The rows of a group lie close to one hidden flat surface of 13 dimensions, which may be shifted away from zero. Surfaces can cross.
In the rows, 128 means zero.
Known rows, each followed by its group:
[128 109 123 149 100  92 137 161 106 185 132 140  44 136 138 105  96  79
 117]	Z
[108 153  72 122 125 132 144 102  84  57 110 110 147 126 104 130 101 155
 127]	J
[ 96 117 119  72 132 157 129 118 137 118 214  72 178  90 173 159 124 138
 120]	Q
[ 78 158  83  92 140  94 126  89  75 102 109 172 170 143 100 118 161 185
 108]	X
[140 117 111 184 105 103 146  81 131 100  86 115  91 100 114  99 115 136
 153]	P
[170 106 104 141 169  89 121  96  97 155 146  98 127 123 150 162 118  97
 173]	X
[167 106 159 116 127 139 104 151 101 169 151  79 109 125 154 145  86  80
 151]	X
[146 188 146 175 131 117  95 158 144 167 130 104 121 124 179  34 135 131
 144]	Z
[ 90 125  98  87 149 161 106  72 128 168 129 120  45  88 139 130 108 159
  99]	J
[135 125 127 114 164 210 130 133 205  90 141 140 134 102 116 136  93 109
 123]	P
[137 134 141 145 113  96 174 132 114 139 138 161 197 132 114 163 171  58
  88]	Q
[165  82 172 134 110  89 161 146  71 136 179 146  93  87 103 134 136 126
 148]	J
[170 109 154 122 152 117 106 156 162 119 172  70 132 160 144  61  95 135
 150]	X
[161 122 113  92 175  62  99 107 106 115 161 120 149 126  74  75 118 105
 151]	X
[136 155  78  79 152 150 114 110  81 156 104 150 127 166 126  98 116 104
 111]	Q
[119 135 120 190 126 114 139 108 165  79  60 176 167 105 113 121 169 155
 155]	D
[ 99 140 103 159 136 124 172 134 103  83 119 112 147  93 163 124 135 149
 140]	Z
[118 160  80 137 147 106 141 111  94 130 143 100 191 118 173 122 149 102
 150]	Q
[183 123 133 129 118 153 113 151 111 188 118 198 131 156 133 118 111  70
 144]	Q
[189 143 142 145 167 121 144 160 117 184 138 118 102 155 151  75 108  58
  86]	Z
[135 120 103 150 124 157 140 122  81 170  20 127  76 163 177 111 105 126
 102]	D
[138 164 108  86 143 177 117 115 144 111 109  94 162 195 125 118 135 140
 101]	Q
[119 133 157 114 114 181 129  99 160 128 168  95 105 113 116 170 111 150
 114]	J
[105 123  84 101 149 126 146 106 112 108 145  95 108 155 111 103  78 112
 137]	X
[172 131 142 126 147 167  86 126 156 153  92 121 136 176 156 133 144 160
 131]	X
[200 149 151 128 110 167 117 141 123 142 110 119 125 166 122 141 133 116
 100]	X
[ 85 144 126 147 149  86 129 108  75 126  64  82 131  98 151 120 142 126
 153]	D
[111 103 199 150  68 125 125 148 127 140 165 114 167 121 123 149  79  86
 170]	L
[150 116 122 180 135  29 157 135  81 148 194 157 158 112 140 108 141 132
 151]	X
[155 124  93 176 138  96  94 146 119 125 130 150 140 103 156 162 107 136
 210]	L
[140 117 149 118  94 124 113 183 109 120 109 162 153 121 148  81 154 169
 119]	Q
[124 161 115 164 168 128 148 108 118  56 116 109 213  98 147 132 153 176
 154]	Z
[152 136  99 167 168 133 149 119 155  92  74 126 103  71 153 101 154 140
 102]	P
[168 141 114 138 118 133 136 141  67 162 158 100 112 136 163 135  90 101
 147]	D
[181 177 167 148 111 153 114 116 160  89 130 116 217 154 104 150 184 158
 147]	L
[146  89 167 141 101 185 119 116 174 135 107 119 120 166 118 191  81  98
 129]	L
[ 80 132 103 162 138 115 133 106 152  75 144  72 136  80 154 104 102 168
 166]	J
[177 142 121 115 173 153  78 127 158 114 134  90 134 182 123  79  94 132
 188]	D
[100 154 106 139 180  78  94  74 108 129 112 126 144 112 116 118 103 152
 138]	Z
[126 124 140 139 124 110 129 100 111 120 151 122 137 106 124 175 149 172
 146]	Q
[158 106 147 133 122  98 139  78  84 153 132 110 143  93 117 193 144  84
 110]	P
[148 138 145 103 111 133 148 168  66 128 213  89 126  86 155 128 131 123
 141]	Z
[127  97 139 139 132 133 163 102 152 120 208  70 118  87 148 180 109 122
 132]	L
[143 109 141 108 140 107 144 190 109 127 149  73 117 174 141  65  78  68
 130]	D
[121 170 145 140  79 102 111 127 104 118 127 119 176 159  96 186 139 139
 121]	Z
[162 166 134 148  85 130  99 138 167 127 123 150  76 155  80  81 126 136
 113]	Z
[ 53 149 114 141 111 143 139 151 146 160 152 157 164  95 189 166 155 108
 145]	L
[137 145 158 131 107 125 123 149 142 113 144 118 122 121 105  56 108 116
 112]	P
[142 180 133 162  98 171 107 110 122 171 112 164 129 133 133 156 117 102
 157]	P
[123 105 151 149  99 138 115  89 142 126 188 119  91  63 103 157  65 137
 169]	L
[142 110 102 136 134 168 163 132 179 137 140 107 143 139 182 132 131  78
 104]	Q
[134 113 141 118 161 112 119 145 167 182 144 201 106 104 118 136 157 100
  80]	P
[113 201 150 137  87 123 125 148 109 148 148 130 132  92 134 105 172 141
  76]	Z
[135 120 124 167  81 135 107  99 132  67 120 127  97  69  93 188  87 203
 142]	L
[103 138 137 191  79 159 139 116 188 138  96 140 118  70 134 161 125  52
 168]	X
[139 152 126 151 163 136  70  89 108 193 126 114  98 120 162 133  93 137
 212]	J
[176 114 100 133 172 140 113 113 138 105 142 136 128 168 101 121  74 100
 211]	D
[ 80 163 114 120 129 172  98 130 128 128  70 144 158 154 154 121 127 165
 157]	Z
[ 93 169 127 134 131 200 117 109 189  88  92 116 152  87 149 133 144 165
 121]	P
[125 134 146 119 133  80 127 122  77  94 115 141 162 100  73  95 122 115
 139]	D
[154  93 189 139 122 102  96 142 144 135 126 148 165 119 130 163 183 181
 145]	Q
[ 90 110 125 122  84 145 166 110  86 122 175 141 126 118  99 200  70  95
 143]	P
[ 82  74  76  98 122 137 124 116 189 148 102 210 102  73 146  83 155 118
 112]	J
[120 139 159 149  86 119 123 117 104 168 160 156 101  53 127  72 104 133
 104]	D
[123 112 138  88 152 109 144  91 113 110 125 185 169 117  60 123 168 116
 121]	L
[165 136  92 128 149 145  89  99 166 115 142 102 167 135 153 114 123 139
 187]	J
[166 147 116 141 141 188 134 104 115 120  87  83 110 110 141 121  83  87
 132]	P
[ 99 129 140 120 109 123 146 124  94 132 134 130 115 109 117 151 112 119
 102]	J
[103 118 157 131 138 136 139 106 167  96 137 111 117 171  76 136  93 142
 145]	Q
[ 54 173  87 106 120 152 163 147 134  82 164 116 113 126 104 151 112  93
 149]	D
[115 103 191 125  84  98 119 188 122 116 179 108 196 109 137 167 112 107
 134]	L
[164 150 158 188 123 102 149 149 147 128 108  95 134 132 136  88 154  93
 121]	D
[115  88 114 127 116  92 163 135  89  98 107  96 153 141 142 229 160 140
 116]	Z
[101 183  85  84 156 121 103 158 129 116 177 135 127 134 114 110 140 121
 165]	D
[127 112 154 140  90 102 119 167 114 115 184 156 157  58 144  93 134 157
 163]	Q
[166 140 115 130  92 169 154 133  76 125 110 131 127 159 133 154 108 131
  92]	D
[ 95 159 112 178  82 162 159 138 141  91 117 141 109  91 133  96  91 131
 149]	P
[121 108 165 104 135 142 149 144 131 110 145  66 170 162 131 175 104 108
 102]	J
[112 155  82 159 134 132 157  87 132  98 157  79  97 112 138 108 106 148
 151]	Q
[108 120 109 146 159  92  97 104 162 189  86 161  89 103 153  82 153 114
 129]	X
[160 137 164 121 133 134  93 138 183 136 150 159 171 135  99 107 146 112
 134]	L
[ 97 181 141 180 118  93 152 104  91 148  86 111 106  88 115 129 142  62
 141]	D
[107 131  84  73 150 101  97 139  63 122 111 112 154 139 142  81 103 125
 121]	J
[113 141 120 103 122 194 122 110 163 103 177  89 112 159 120 113  64 133
 147]	Q
[148 140 100 119 133  57 116 136  66 116 103  88 102 141 129 106 159 176
  93]	Z
[ 74 156 117 135 110 143 123 159 119 120 130 167 123  86 137  89  96 130
 161]	P
[ 94 132 117 125  82 116 107 133 160  83  86 126  94 168  83 117 128 176
 103]	Z
[157 110  90 143 160 115 141 110  94 133 134 155  69  84 113 113  80  88
 147]	P
[146 176  60 132 153 142 158 106 126 101 117 113  78 139 116 154 163 135
 101]	D
[ 62 109 135 135 142 141 122  94 148 123  79 139  73 164  96 136  93 171
 159]	Q
[134  99 154 122 130 117  97 111 130 132 145 243 147  99  75 133 126 181
 142]	X
[150  96 170 137 147 103 130 106 106 164 126 140  94 101 120 171 154 139
 131]	J
[117 169 166 153  84 103  82 148 140 203 104 146 114 147 151  55 157 126
 114]	P
[170 118 143 189  82 101 128 172  98  93  89 129 176 153 133 165 109 120
 173]	L
[ 96 115 178 162 128 138 145 146 159 157  95 120 126 156 133 149  91  79
 116]	J
[140  98 161 170 121 141 109  75 204 140  91 142 149 129 105 139 121  95
 171]	P
[159  88  99 170 174  86 149 137 175  91  72  87 137 174 159  86 149 130
 138]	X
[109 113 137 111 118 152 140 125 176 115 113 118 137 144 104 140 113  60
 111]	X
[125 126 191 129  94 111  85 171 149 147 193 129 137  96 109  73  71  94
 161]	L
[125 123 114  99 124 134 130 110 121  46 150  91 114  93  82  99 105 179
 129]	X
[154 118 157 149  92 105 119  96 154 117 142  94 126 152  88  99 112 129
 142]	P
[120 151 143 108 131 113 121 107 126 103 216 125 211 134  90 145 115 126
 163]	X
[148 130  84  92 134 153 134 108 110 151 113 115 112 140 148 152 132 107
  57]	J
[145 135 105 141 107 136 156 148 114 143 131 132  90 125 146 161 121 110
  76]	L
[ 94 110 102 100 152 111  87 116 126 113 140 167 139  82 115 153 116 163
 163]	L
[154 133 126 123 139 126 123  90  97 128 100 124 128 146 118 192 174 183
 114]	Q
[ 92 151 148 157 118 141 142  96 168 130 148  79 113  75 139 148 139 125
 123]	D
[132 114 137 137 133 148 188 180  75 131 161 125 164  91 186 148 136  84
 155]	Z
[134 187 107 172 118 135 132 103 122 118 104 130  86 128  95  90  78 116
 108]	J
[178 104 123  69 159 131  71 165  99 124  88 125 138 199 110 124  90 134
 130]	L
[ 92 116 123 167 131 167 154  86 121  68 110 101 113 119 115 191  80 185
 196]	J
[114  86 124 121 147 137 138 149 139 101 134 149 140 146 106 117  75  98
 186]	Z

New rows, each followed by its group:
[111  91 137 118 114 103 169 177 138 132 157  87  97 161 156 124 137 130
  64]	P
[186 145 176 150 113 117  96  90 179 184 127  96  95 123 119  86 165 117
  80]	P
[142 103 144 123 130 149 131 143 203 124 106 124 109 154 132 136 168 136
  83]	Z
[185 126 105 120 101 167 141 164 134 142 198 123 143 145 195 155 148 173
  75]	D
[131  87  63 101 151 117 123 126  89 140  85 164  88 130 147  88 107 122
 155]	J
[110 203 126 129 134 110  94  71  91 142 136 137 148 124  90 135 149 160
 157]	Q
[118 127 121 153 114 148 141 107 104 124 126 101 107 130 148 128  89 127
 184]	L
[153 141 105 170  99 128 139 119 123 154 149 152  74 162 126 148 114 138
 140]	P
[142 151 128 150 113 146 135  83 146 123 149 102  80  73 114 111 122 136
 103]	P
[ 94 127 108  88 129 110 150 137 112  89 141 143 170 130  91  80 119 105
 106]	Q
[147 110 145 123 117 131 106 113 117 109 115 163 126  71  80 149 113 113
 162]	X
[107 158 132 150 131 100 133 118 169  99 159  62 205  96 158 140 154 124
  84]	J
[161 134 166 163 134 100 166 139 131 105 147  93 145 152  86 141  92  73
  84]	J
[158 158 155 137 138 154  98  90 168 160 172  98 159 139 133 208 147 127
 123]	Z
[116 190 112 181  70 121 135 134 113 104 148 126 114 110 137 102 130 183
 156]	P
[137 157 106 142 141 151  86  68 187 147 112  78  77  64 135 114 126  87
 164]	X
[161 127 109 164 145 122 100 110 177 160 115 120  52 136 149  99 124 135
 156]	Z
[159 138  79  90 165 109 126 110  83 101  90  98 110 176 117  88 140 177
  87]	X
[ 92 155 109 157 154  85 161 106 157 105 113  77 120 155 121  71 140 119
 112]	Q
[ 64 171 115 124 132 105  72  83 123 142  68 211 142 108  84 110 130 159
 137]	Z
[140 141 115  93 136 150 123 110 170  86 148 141 201 109 116 118 182 151
  95]	Q
[ 97 106 131  78 135 162 107  92 172 121 217 107 141  78 121 147 100 131
 137]	J
[156 118 184 193  87 150 168 139 109 131 136 126  70 127 124 163 112 150
 179]	J
[128 173 115 133 126 146 118 111 138 182 143 143 119 170 153 107 145 163
  92]	X
[ 87  96 100  84 143 161 170 103 142  72 144 110  87  84 109 151 135 178
  73]	Z
[174 157 176 154  96 101  96  73 130 151 112 108 141  88  98  85 162 113
 113]	P
[126 127 166 145 114 108 141 110  94 145 202  50 117 110 157 207 132 165
 142]	Q
[129  62 107 121 147 115 152 157 154  88  98 155 193 126 166 119 163 119
 126]	Q
[136 181 100 148 127 142 119 113  97 128 126 141 106 115 125 106 115 148
 151]	Z
[123 115 102 102 162 171  82 121 163 135  77 138  94 141 155 109 149 182
 173]	Z
[148 121 154  99 127 127 110 102 162  90 128 140 111 112  43  51 111 127
  93]	P
[154 132 136 184  78 105 150  57 154 129 144 101 106 116 109 169 158 153
 113]	P
[132  77 116 102 144 114 108 178 196 118 172 151 111 103 130 182 113 122
  72]	L
[178 131 137 105 153 115  91 132 144 137 174 128 145 124 118 146 138 125
 128]	L
[163 114 104  83 135 147 115 103  90 153 148 137  89  85 145 157 159 181
  82]	Q
[125 137 152 115 115 148 144 152 113 168 131  81 133 160 164 158 114  83
  70]	J
[109  70 108  78 130  94 127 130  85 143 112 140  85 133 114 180 132 129
 114]	Z
[140 151 184 106  65 117  98 117  77 106 153 120 152  84  70 155 132 170
  96]	L
[ 85 154 153 117  93 146 111 164 131 133 114 126 165 133 151 138 162 150
 116]	Z
[ 72 113 155  77  97 118  96 167  87 169 137 140 130 152 118 142  90 100
 140]	Z
[168  87 135 108 118  93 120 156  99 103 146 113 107 114 102 159  91 137
  91]	L
[184  72 159 149 147 101 130 179 112 134 150  62 151 159 181 131  98  95
 177]	X
[ 80 137  98  90 144 107 141 118 118  72 140  89 149 113 118  77 135 169
 108]	Q
[142 116 123 146 156 113 148 119 175 143 146 177 101  74 123 157 172 121
  74]	P
[147 158  97 101 168 168  71 110 155 163 133 178 146 148 129 160 131 127
 168]	L
[ 94 192 103 169  95 124 177 132  50  82 132 107 148 127 124 124  73 128
 124]	Z
[ 97  65 114 126 147  75 132 171 130  95  80 149 126 115 149  86 156 153
 175]	Z
[ 69 150 106 109 146 132 121 115 122  85  83  94 155 167 121 122 103 169
  93]	Z
[219 120 136 163 125 110 147 127 111  88 140 113 137 124 111 151 152 155
 118]	X
[119 128 144 159 107  73 169 113 131 137 177 137 115 105  80 155 108  76
  52]	Z
[207 151 139 115 133 163 117 112 122 126 140 117 128 188  93 143 122 138
 119]	Q
[114 136 115  94 148 133 115 125 122 132 160 104 135 122 145 149 140 134
 129]	D
[121  93 122  85 183 134 105 108 125 181 106 137 114 168 124 164  99  96
 111]	Z
[139 140 127 100 180  93 128  82 119 109 182  93 135  75 102 134 152 160
  58]	Z
[123 148 149 139 137 185 132 142 173 125 113  92 125  70 165  94 113  94
  95]	P
[ 86 134  88 150 125  92 141 143  89 142  72 153 164 112 184 109 168 125
 143]	Q
[170 152 154 116 172 112 121 149 141 151 129 116 133 120 141  61 179 126
  54]	Z
[ 87  89 112 120 102 134 146 157 140  73 140 122 114  89 149 143 143 173
 184]	Z
[ 94  93 134 141  93 112 168 118  73 179 124 146 101 103 134 179  91  52
 119]	P
[148  88  97  82 176 121 103 103 132  94  74  70  82 120 119 103 128 147
 117]	X
[119 177 136 134 113 161 100 111  89 139 155 112 197 143 149 153 110 128
 240]	L
[219 158 117 152 143 112 119  97  80 137 156  96 151 142 126 161 114 107
 166]	J
[ 92  97 159  63 166 117 116 157  99 127 159 132 199  92 142 143 151 129
 153]	Z
[112 121 103 118 145 138 150  97 125  79 143  55 100 131 136 141 126 197
 112]	Q
[168  93 139 135 139  92 143 140 156 118 124 158 149 177  99 153 160 120
 102]	P
[181 145 135 147 116 126 132 193 131 128 111  54 120 185 191  87 163 142
 111]	Z
[134  84 138  87 152 120  87 147 130 170 130 137 111 113 155 147 168 139
 168]	Z
[ 87 160 148 116 136 165 137 144 124 112 127 148 209  71 168 130 187 154
 142]	Z
[ 69 112 157 119 150 113 121 140 150 103  90 129 162 150 100  97  80 107
 125]	J
[ 92 195 165  91 117 170  80 134 123 170 123  97 148 145 144 118 132 118
 121]	D
[125 126 142 117 132 109 140 150 106 137 124  76 146 181 142 155 114 102
  74]	Z
[ 90 125 164 127 105 146 108 114  95 146 113 122 161 103 147 129  99 139
 146]	D
[104 147 121 145 130  96 119 113 137 124 106 168 124 117  99  65 140 137
 141]	Q
[148 134 142 132  92 136 133 105 138 132 155 103  73 117  87  78  85 110
 107]	P
[124 137 119 162 104 103 125 132 104 157 114 194 108  80 132 142 163 122
 167]	Z
[118  88 121 133 114 161 145 145 109 135 138 104  95 144 172 152  75 135
 163]	Q
[172 138 135 131 110 113 152 106  40 103 125  96 177 142 121 186 142 136
 142]	L
[137 183 112 118 168 153 104  90 208 100 183  95  76 114  69  78 117 124
 157]	D
[137  89 125 171 106 136 186 141 157 103 115 126 122 132 139 160 135 110
 119]	J
[144  86 136 119 149 120 113 147 164 110 184 139 156 130 123  96  88 126
 184]	D
[107 142 154 146 103 171 135 101 141 158 150 112 149  83 154 198 117  90
 141]	P
[105 149 110  78 155 122 172 113 108 134 181 163 151 105 102 103 175 100
  92]	L
[153 118 143 168 154 134 147 129 145 114 109 163 210 149 135 184 134  85
 178]	Z
[156 140 114 109 159 126 110 151 162 180 161 145 134 153 153 156 167  92
 123]	D
[133 102 122  70 123 172 125 125 115 108 107 179 146 155  90 153 124 139
  97]	Q
[175 127 108 161 126  81 158 180 127  88  93 122 149 155 145  31 157 127
 116]	Q
[120 126 127  71 124 132  93 159  78 131 101 120 131 204 111 131  94 126
 140]	Z
[112 153  98 133 149 175 146 144 164  56 136 137 130  80 127 126 128 173
 120]	P
[106 106  92 125 124  92 164 170 116 111 173 131  76 159 137 119 122 179
 100]	P
[114 155 116  59 154 152  99  97  83 156 152  95 111 158 117 130 101 135
 116]	Q
[ 89 104 161 139 113  95 137 140 137  85 117 153 197 118 107 155 169 164
 145]	Q
[102 118 141 106 115 162 102 138 101 184  95 117  85 163 172 160 120 166
 114]	Q
[ 93 111 127 172  75  88 133 114 121 162  84 156 101 160 129 119 138 135
 137]	P
[121  82 116 120 136 104 126 129 113 122 143 159 114 104 112 148 106 118
 192]	Z
[133 101 159 110  94 117  88 145 191 147 129 145  99 179  84 138 129 116
 120]	Z
[130  76 149 122 148 110 111 137 151 135  81 118 114 152 137  78 112 117
 137]	L
[134 104  87  88 144 139 148 119 143 104 178 145 191  95 133 117 124  78
 118]	Q
[117  32 135  87 161  67 126 141 125 117 123 162 135 126  97 165 147 108
 138]	Z
[115 108 101 115 136 130 143 176 118 153 138 191  99 186 135 162 111 121
 114]	P
[129 171 126 110 125 212 127 104 148  94 145 127 150 157  89 159  83 133
 138]	Z
[130 175 102 168  68 122 157 156  82 128 136 166  81  93 135  56 118 139
  97]	D
[184 137 136  68 148 130  95 139 124  76 154 108 144 131  87 101 169 186
 128]	Z
[124 112 137 119 182  89 117 135 129 126 126  85 174 127 166 129 154 143
 125]	Z
[149 151 134 180  92 103 147 136 152 149 118 128 105 117 143 146 182 126
  83]	Z
[126 152 136 127 116  96 111 153 124 116 136 133 151 138 122  89 149 164
 134]	P
[147  94 167 145  83 187 122 115 137 144 108 112  99 161 117 182  50  99
 146]	L
[141 122 130 105 152 141 110 137 129 188 118 118  90 135 165 130 148 119
  99]	Z
[161 184  91 118 115 134 100 130  95  65 187 115 158  97 111 176 128 195
 144]	L
[154 140 113 156 124 168 122 110 173 125 115 115 140 132 168 150 163 177
 113]	D
[118 161  90 149 118 139 156 104  90 125 153 115 171 174 141 175 100 113
 171]	X
[192 137 117 169 130 147 142 107 174 153 127 106  58 146 139 152 147 125
  92]	Z
[185 113 177 144 155  86 125 114  64 174 113 144 110 133 102 177 141 110
 138]	J
[ 78 117  73 129 138 155 112 110 151 119 154 137 124  78 165 223 107 163
 168]	L
[ 89 132 134  93 153 134 116  72 100 189 115 154  82 153  87 181 105 118
 124]	Q
[207 150 135 148 102 168  88 166 150 118 127 105 115 184 129 140  78 127
 129]	L
